The groups are shells around one centre, one inside the other: the same stretched ball of 7 dimensions in 8 sizes.
Known rows, each followed by its group:
[-0.13  1.18  2.35  1.12  3.14  3.10 -2.48 -1.70  5.52 -0.33  1.29 -0.76
  2.00  1.61  0.49] -> (1)
[-3.33  3.46 -0.49 -2.71  1.48  1.13  0.21 -0.35  2.48 -0.51  1.70  0.43
 -0.33  1.58  3.20] -> (1)
[-2.68  3.61 -3.50 -4.87 -0.53 -0.92  3.70  0.91 -1.92  0.93  0.85 -0.05
 -1.93 -1.58  2.83] -> (0)
[-1.34  0.37  2.44 -0.43  6.85  2.61 -2.80 -1.69  3.29 -1.17 -0.14  1.46
 -1.91  1.35  2.10] -> (5)
[ 0.66  4.30  2.32  2.34 -0.28  4.15  1.44 -0.71  5.40 -1.36  2.52 -2.21
  1.30  2.63  0.19] -> (4)
[-1.76  0.56  3.05 -0.32  3.33  2.77 -1.10 -0.55  5.87 -0.63  0.92 -0.97
  0.68  3.58  0.99] -> (7)
[-2.93  0.95 -2.61 -2.05  2.50  3.06 -0.90 -1.43  6.19 -0.99  2.30  2.32
  0.20  3.85  2.02] -> (0)
[ 1.20  4.62 -1.93  1.32 -0.96  4.09  1.63 -1.89  4.55 -1.48  3.78 -0.79
  0.31  1.31  0.56] -> (5)
[ 1.28  2.81 -3.30 -0.31  0.75  2.27 -1.70 -3.27  3.10 -0.07  3.53 -0.47
  0.97 -1.61  0.97] -> (5)
[-0.63  4.03  1.08 -0.44 -0.37  2.52  3.63  0.41  2.83 -1.07  1.95 -2.18
 -1.33  2.16  1.13] -> (2)
[-0.33  0.27 -1.42 -2.76  2.50  0.02  0.01 -0.72  0.16  1.41  0.12 -0.68
 -0.62 -2.16  0.91] -> (7)
[ 2.36  1.25  0.46  1.71 -0.13  3.74  2.98 -0.26  4.46 -0.09  1.28 -2.46
  0.54  1.34 -1.88] -> (6)
[-2.23  4.43 -5.83 -3.85 -0.86 -0.14 -1.01 -2.08  0.70  0.81  3.46  1.05
  1.46 -2.30  3.37] -> (3)
[-1.42 -1.39 -1.81 -3.75  3.24  0.59  1.73  0.25  1.34  0.92 -0.50  0.24
 -2.32  0.40  0.69] -> (3)
[-0.75 -0.43 -2.43 -1.65  2.15  2.54 -2.05 -2.43  6.22 -0.01  2.82 -0.01
  1.13  2.02  0.59] -> (4)
[ 1.10  2.96 -2.43  1.23 -1.32  3.54  1.25 -1.13  4.72  0.16  2.37 -0.28
  2.88  0.65 -0.60] -> (1)
[-1.93  3.82  1.30 -1.11  3.84  1.82 -0.89 -1.26  1.48 -1.38  1.23  0.64
 -1.99  0.48  3.35] -> (5)
[-0.74  1.61  3.47  2.15  5.55  4.44 -3.58 -2.16  6.30 -1.75  0.89  1.26
  0.81  2.96  1.40] -> (0)
[-2.87  0.44  1.59 -2.65  5.89  1.58 -1.56 -1.07  2.94 -1.17  0.52  0.82
 -3.04  2.17  2.99] -> (2)
[ 0.79  1.91 -5.40 -1.08 -2.60  2.61  0.14 -2.53  6.03  0.51  4.84 -1.45
  3.02  0.77 -0.34] -> (7)
[ 0.61  3.89 -6.20 -1.81 -4.11  2.43  4.13 -1.17  3.59 -0.15  4.73 -1.59
  0.22  0.70  0.24] -> (3)
[ 0.34 -0.87 -2.59 -2.17  3.10  1.48 -1.09 -2.12  2.92  0.58  1.50 -0.19
 -0.83 -0.59  0.36] -> (4)
[ 0.09  2.98  1.50 -0.45 -0.53  0.82  2.62  0.96  0.71  1.21  0.08 -2.70
  1.25 -1.05  0.14] -> (5)
[-2.21 -0.18  2.95 -1.82  4.42  1.66 -3.39 -1.78  5.75 -0.50  1.88 -1.73
  0.12  2.89  1.91] -> (6)
[-0.91  0.02  1.69 -0.86  5.09  1.67 -1.25 -0.65  2.07  0.18 -0.88  0.63
 -0.73  0.11  1.11] -> (4)
[ 0.38  2.37  1.45  2.13 -0.67  3.66 -2.24 -1.87  8.07  0.14  3.23 -2.40
  5.62  2.45 -0.52] -> (6)
[ 0.32  3.28  2.05  0.25  3.46  1.85  0.72 -0.59 -0.11 -0.59 -0.13 -0.43
 -2.02 -1.33  1.57] -> (0)
[ 0.99  2.04 -3.98  0.28 -2.89  2.82  1.65 -0.84  5.12  1.25  2.61 -0.84
  4.34  0.43 -1.31] -> (6)
[ 2.69  1.76  0.94  3.24 -0.45  5.02 -0.23 -2.21  8.15 -0.78  3.54 -2.99
  3.01  2.70 -1.83] -> (0)
[-2.14  2.65 -3.90 -3.54 -0.87  0.65 -0.24 -1.52  3.38  0.50  3.62 -0.71
  1.26  0.45  2.20] -> (7)
[ 1.59  0.52 -6.13 -1.03 -0.37  3.00 -1.15 -3.63  5.86  0.19  4.61 -0.36
  1.54  0.13 -0.44] -> (6)
[-2.63  5.29 -1.38 -1.42 -2.57  1.88 -0.67 -1.42  5.76 -0.39  4.78 -1.64
  3.69  2.39  2.54] -> (3)
[ 0.50  2.01  0.92 -0.43  0.56  2.32  3.93  0.62  2.14 -0.33  0.73 -2.29
 -1.79  1.20 -0.11] -> (2)
[-0.82  1.16 -2.08 -1.22 -0.04  2.87 -0.08 -1.64  6.55 -0.32  3.49 -1.08
  1.44  2.91  0.47] -> (4)
[-1.43 -0.33  2.56 -2.59  5.28  0.67  2.94  1.55 -0.84  0.11 -2.51 -0.22
 -4.64  0.32  1.23] -> (3)
[-2.27  2.87 -2.75 -2.42 -0.39  1.76  1.44 -0.41  3.65 -0.14  2.43  0.28
  0.58  1.88  1.84] -> (1)
[-0.57  0.98 -4.28 -1.59  0.15  2.10 -2.93 -3.08  6.05  0.65  3.95  0.03
  3.43  0.58  0.80] -> (7)
[ 0.00  0.23  0.09 -0.33  1.73  2.87  0.67 -0.72  5.00 -0.09  1.29 -1.06
  0.36  2.15 -0.29] -> (1)
[-1.88  1.11 -2.23 -2.84  2.52  0.66 -0.48 -0.75  1.39  0.81  0.47  1.25
  0.05 -0.68  1.87] -> (7)
[-0.97  2.10 -6.09 -1.23 -0.99  2.38 -2.20 -2.62  5.61  0.92  3.55  1.88
  4.72  0.19  0.88] -> (3)
[ 0.04  2.90 -1.55 -1.27 -1.98  0.98 -0.44 -1.57  3.80  1.08  3.56 -3.16
  3.29 -0.55  0.55] -> (1)
[-1.44 -0.51 -1.58 -4.17  2.01 -0.26 -1.27 -1.47  2.63  1.18  2.02 -2.01
 -0.26 -0.26  1.38] -> (2)
[-0.64  2.63 -6.32 -0.17 -0.28  3.99 -2.76 -3.67  7.32 -0.53  4.69  2.69
  3.79  1.62  1.17] -> (3)
[ 0.29  0.13 -0.29 -1.01  0.78  2.14  0.34 -1.09  4.95  0.36  2.16 -2.47
  0.76  1.54 -0.37] -> (7)
[-0.18  1.78 -7.24 -3.91 -4.47 -0.09  1.34 -1.46  3.14  2.35  4.38 -2.33
  3.47 -1.48  0.04] -> (3)
[-2.61  0.91 -3.01 -3.41  0.10  0.40 -2.43 -1.60  4.68  1.47  2.76 -0.39
  3.61  0.58  1.68] -> (0)
[-1.94  5.31  2.63 -0.33  0.20  2.08  3.40  1.26  1.67 -1.06  0.78 -1.26
 -0.87  1.94  2.18] -> (2)
[ 0.08  1.06  1.85  0.48  3.61  1.99 -3.51 -2.09  3.78  0.43  0.91 -0.71
  2.14 -0.50  0.80] -> (5)
[-0.20 -0.41  0.08 -3.31  4.71 -0.35  1.00 -0.21 -1.79  0.92 -1.13 -0.78
 -3.91 -2.47  1.25] -> (0)
[-1.37  5.24 -1.78 -1.89 -0.36  0.70 -0.15 -1.43  0.93  0.00  2.88 -0.70
  0.73 -1.40  2.92] -> (5)
[-1.87 -0.84 -0.22 -1.62  4.85  2.44 -0.62 -0.56  3.93 -0.22 -0.38  1.97
 -0.98  2.20  1.11] -> (6)
[ 3.06  1.05 -1.98  0.51 -2.04  2.02  2.45 -0.67  2.91  1.69  1.74 -3.35
  2.38 -1.56 -2.32] -> (0)
[-2.24  5.28 -0.71 -2.14  0.50  0.94  1.99  0.00  0.08 -0.63  1.56  0.03
 -1.37 -0.17  3.25] -> (2)
[ 0.38  1.74 -0.97 -1.85  0.01  0.06 -1.02 -1.56  1.78  1.60  2.20 -2.94
  1.97 -2.24  0.61] -> (7)
[-0.30 -0.38 -1.38 -1.84  3.65  1.20 -4.93 -3.57  4.44  0.64  2.65 -0.64
  1.51 -0.75  1.27] -> (5)
[-0.47  2.60  2.37 -1.46  1.58 -0.28  0.93  0.49 -0.88  1.28 -0.48 -2.47
  0.08 -2.30  1.24] -> (6)
[-1.59  0.53  5.13 -2.42  5.54 -0.08 -0.22  0.27 -0.05  0.02 -1.06 -2.49
 -3.34 -0.12  2.14] -> (6)
[-0.13  1.93  3.24 -0.16  3.37  1.70  0.53 -0.22  1.48 -0.30 -0.07 -1.70
 -1.40  0.08  1.06] -> (1)
[-1.99  0.41  1.89 -1.05  4.31  2.89 -0.11 -0.47  4.84 -1.21  0.60  0.28
 -1.61  3.65  1.48] -> (4)
[-0.31  3.74 -5.85 -2.67 -2.10  0.34 -0.56 -2.30  1.59  1.31  3.84 -0.51
  2.54 -2.71  1.65] -> (2)
[ 0.08  2.96 -0.68  2.12  0.78  4.80 -2.20 -2.70  7.93 -1.26  3.58  0.40
  3.36  2.97  0.49] -> (4)
[ 0.83  0.13  1.34  0.77  3.96  3.17 -0.54 -1.24  3.89 -0.37  0.26 -0.24
 -0.47  0.92 -0.19] -> (4)
[ 0.78  1.54 -4.64 -0.77 -0.21  2.59  0.75 -1.72  3.62  0.46  2.42  0.49
  1.26 -0.30 -0.11] -> (1)
[ 1.13  2.26 -2.08  1.85 -0.43  5.14  0.24 -2.24  7.93 -1.24  3.85 -0.33
  2.18  3.31 -0.61] -> (2)

New rows. What belongs after each?
[-0.96  2.67  4.64  0.23  2.04  2.01  0.28  0.07  3.52 -0.48  0.79 -2.82
  0.30  1.88  1.15] -> (7)
[-0.32  2.99  0.42 -1.54  0.41 -0.33 -1.53 -1.19  0.67  1.59  1.51 -2.58
  2.36 -2.84  1.46] -> (0)
[-0.30 -0.82  2.58  1.09  5.93  4.30 -2.24 -1.76  6.52 -1.41  0.46  0.79
 -0.69  3.53  0.33] -> (0)
[ 0.23  3.06  4.04  2.09  0.15  2.85 -0.29 -0.28  5.17  0.15  1.29 -3.00
  3.68  1.60 -0.19] -> (6)
[-3.75  2.71  0.48 -2.51  1.53  1.39 -1.85 -1.07  5.07 -0.49  2.67 -0.42
  1.42  2.91  3.11] -> (5)
[-1.75  2.25 -2.04 -3.64  3.37 -0.14 -2.70 -2.54  0.47  0.14  2.24  0.16
 -1.36 -2.02  3.45] -> (0)
[ 1.07  5.29 -1.05  2.75 -2.55  4.94  1.04 -1.76  6.98 -1.34  4.36 -1.29
  3.35  2.64 -0.03] -> (2)
[-3.02  2.44  1.27 -2.62  3.03 -0.36 -1.12  0.21  0.05  1.06 -0.66  0.41
  0.76 -1.14  2.89] -> (3)
[-1.48  0.96 -0.25 -1.98  5.71  2.09  0.33 -0.88  1.06 -1.26 -0.19  2.10
 -4.36  0.76  2.42] -> (0)
[-1.28  3.76  2.89 -0.24  1.69  2.46  2.27  0.38  2.58 -1.33  1.00 -1.49
 -1.70  2.25  1.79] -> (7)
[-0.04  1.14 -3.09 -3.53  0.79 -0.54  1.42 -0.61 -0.93  1.64  0.87 -1.24
 -1.03 -3.02  0.96] -> (4)
[ 2.17  3.87 -4.62  0.07 -4.24  1.68  0.11 -2.40  3.62  1.56  4.51 -2.79
  4.88 -2.41 -0.65] -> (5)
[-0.86  5.33 -4.44 -1.29 -2.64  1.94  2.04 -0.99  2.43 -0.05  3.47  0.10
  1.61 -0.20  1.72] -> (7)
[-0.52 -0.23 -2.20 -3.07  1.87 -0.52 -1.03 -0.90  0.56  2.34  0.18 -0.61
  1.34 -2.76  0.62] -> (0)
[-2.37  0.00  5.43 -1.64  4.92  1.08  1.67  1.82  1.65 -0.07 -2.18 -1.36
 -2.39  2.31  1.26] -> (0)
[-2.15  1.07  6.08 -0.44  5.92  1.26 -3.28 -0.64  2.96 -0.27 -0.65 -1.15
  0.08  1.16  2.28] -> (6)
[-3.88  1.41  6.29 -1.57  5.70  1.21 -2.10  0.20  3.47 -0.88 -0.45 -0.93
 -0.94  3.13  3.16] -> (6)
[-1.07  0.34  3.23 -0.10  3.30  2.15 -1.81 -0.68  4.98  0.18  0.46 -1.42
  1.65  1.98  0.58] -> (7)
[-1.83  2.11 -2.46 -2.28 -1.39  0.85 -2.37 -1.91  5.52  1.28  3.80 -1.64
  4.73  0.69  1.31] -> (6)
[-0.57  1.60  0.64  0.99  1.32  3.48 -2.83 -2.13  7.45 -0.28  2.73 -0.69
  3.82  2.60  0.41] -> (7)
[-4.01  3.35  4.31 -3.58  3.65 -1.01  0.23  1.06 -1.02  0.07 -0.61 -1.54
 -2.12 -0.03  4.08] -> (3)
[ 2.35  0.91 -5.59 -0.30 -3.96  2.96  0.08 -2.96  7.54  1.09  5.62 -3.21
  4.49  0.72 -1.95] -> (3)
[-1.92  4.17 -4.29 -4.00 -0.58 -0.73  2.60  0.20 -2.30  1.20  0.91  0.71
 -0.77 -2.95  2.72] -> (3)
[-1.21  0.97  4.04  1.94  2.88  4.28 -2.24 -0.95  8.39 -0.90  1.27 -0.75
  3.16  4.71  0.22] -> (0)
[-0.63  1.31 -5.88 -2.58 -1.07  1.36  0.14 -1.64  3.63  1.26  2.86  0.47
  2.34 -0.43  0.54] -> (4)
[-2.87  1.96 -2.82 -2.80  0.50  1.19 -1.38 -1.20  4.35  0.60  2.38  0.80
  2.49  1.27  2.12] -> (2)
[-2.92  0.27  3.64  0.23  6.92  3.62 -2.41 -0.57  5.42 -1.50 -0.91  2.68
 -0.60  4.07  2.10] -> (3)
[ 0.28  4.95 -1.08  0.47 -0.37  2.71  1.73 -0.95  2.10 -0.76  2.28 -0.46
  0.21 -0.14  1.28] -> (7)
[-1.10  1.37 -1.02 -3.73  2.12  0.20 -0.43 -1.79  1.71 -0.09  2.79 -2.31
 -2.39 -0.27  2.27] -> (3)
[-0.30  5.95 -1.59 -0.43 -4.25  1.28  4.52  1.10  0.99  0.88  1.88 -2.09
  2.55 -0.74  0.61] -> (3)
[-0.61  4.63 -0.34  0.90 -0.66  3.86  3.29  0.15  4.03 -1.38  1.91  0.04
  0.17  2.70  0.90] -> (7)
[-0.85  2.42  0.54 -2.51  0.12 -0.37  2.22  0.75 -0.32  1.39  0.29 -2.66
 -0.06 -1.52  1.09] -> (4)
[-2.34  2.74 -1.06 -2.86  2.69  1.14  0.27 -0.88  1.40 -0.69  1.49  0.62
 -2.16  0.57  3.04] -> (1)
[ 0.32  2.70  2.57  1.01  0.56  3.32  3.00  0.43  4.00 -0.91  1.12 -2.39
 -0.49  2.55 -0.09] -> (4)
[-1.44  0.87  2.25 -0.55  5.22  2.73  0.21 -0.20  2.83 -1.10 -0.60  1.06
 -2.38  2.10  1.58] -> (7)
[ 1.68  2.78 -1.15  0.54 -1.70  3.19  1.97 -1.43  4.97 -0.41  3.71 -3.17
  0.91  1.27 -0.63] -> (2)
[-2.80  2.19 -0.15 -2.45 -0.51  0.89 -0.77 -0.51  4.97  0.71  2.60 -1.83
  3.02  2.07  1.70] -> (6)
[-1.95  5.31 -0.70 -0.41 -0.80  2.30  1.33 -0.17  3.04 -0.55  2.10  0.24
  1.66  1.32  2.22] -> (7)
[-1.29  2.81 -0.65 -0.76  0.36  2.59 -2.68 -2.73  6.73 -0.70  4.46 -1.50
  2.48  2.37  1.77] -> (2)
[ 1.67  1.12  0.84  0.38 -0.27  2.10  2.39  0.04  3.04  0.89  0.89 -3.25
  1.06  0.05 -1.37] -> (2)
[-2.81  1.71 -0.76 -2.18  1.85  1.28 -2.02 -1.13  4.25  0.36  1.72  0.50
  2.07  1.40  2.21] -> (7)
[-1.77 -0.40  1.73 -2.13  3.41  0.86 -1.29 -0.40  3.39  0.77  0.18 -1.19
  0.49  1.10  1.06] -> (7)
[-0.50  1.53 -5.68 -2.43  0.40  1.40 -1.15 -2.45  3.03  0.80  2.91  1.15
  1.45 -1.12  1.22] -> (7)
[-2.75 -0.15 -0.31 -3.59  4.74  1.24  1.58  0.34  1.51 -0.54 -0.52  1.32
 -3.99  1.94  2.19] -> (0)
[-1.22  4.89 -4.52 -2.83 -3.23  0.95  4.39  0.22  0.92  0.27  2.95 -0.91
 -0.16 -0.19  1.68] -> (5)
[ 0.59  1.06  1.64  1.61  2.76  4.02 -2.13 -2.23  6.77 -0.93  2.23 -0.97
  1.56  2.48  0.03] -> (7)
[ 1.31  2.23  0.38  0.28 -1.05  1.60  0.69 -0.75  3.18  1.16  1.90 -3.42
  2.70 -0.79 -0.64] -> (7)
[ 2.31 -0.24 -1.19  0.00  0.87  1.73 -3.50 -3.44  5.15  1.40  3.25 -3.18
  3.42 -1.52 -1.01] -> (0)
[-0.15  3.67 -1.76  1.59 -0.91  4.34 -1.42 -2.36  7.64 -0.81  4.05  0.07
  4.19  2.66  0.52] -> (7)
[-0.41  2.81 -2.35 -1.63 -2.78  0.57  2.50  0.48  1.86  1.94  1.44 -1.94
  3.19 -1.01  0.01] -> (0)
[ 0.66  4.29 -0.23  1.73 -0.09  3.96  0.46 -1.65  4.92 -1.20  3.00 -0.75
  1.39  1.52  0.66] -> (1)
[-1.91  1.83  4.83 -1.42  4.63  0.77  1.73  1.40 -0.34 -0.26 -1.91 -1.04
 -2.95  0.51  2.01] -> (2)
[-1.05  5.50 -1.23 -0.33  0.30  2.31  0.64 -1.20  1.94 -0.94  2.42  0.51
  0.20 -0.01  2.55] -> (2)
[-1.58  1.85 -2.47 -1.96  2.36  2.58 -1.24 -2.37  4.73 -1.17  3.23  0.81
 -0.91  2.02  2.24] -> (2)
[-0.75  0.49  2.55 -1.73  3.45  1.17  3.88  1.72 -0.01  0.07 -1.76 -1.26
 -3.64  0.73  0.54] -> (0)
[-1.33  0.45 -3.01 -2.43  2.46  2.04  1.31 -0.62  2.73 -0.13  0.86  1.53
 -1.60  1.19  1.13] -> (2)
[-0.47  0.22 -3.85 -1.96  1.50  1.73 -1.96 -2.39  4.28  0.77  2.44  0.57
  1.72 -0.11  0.69] -> (1)
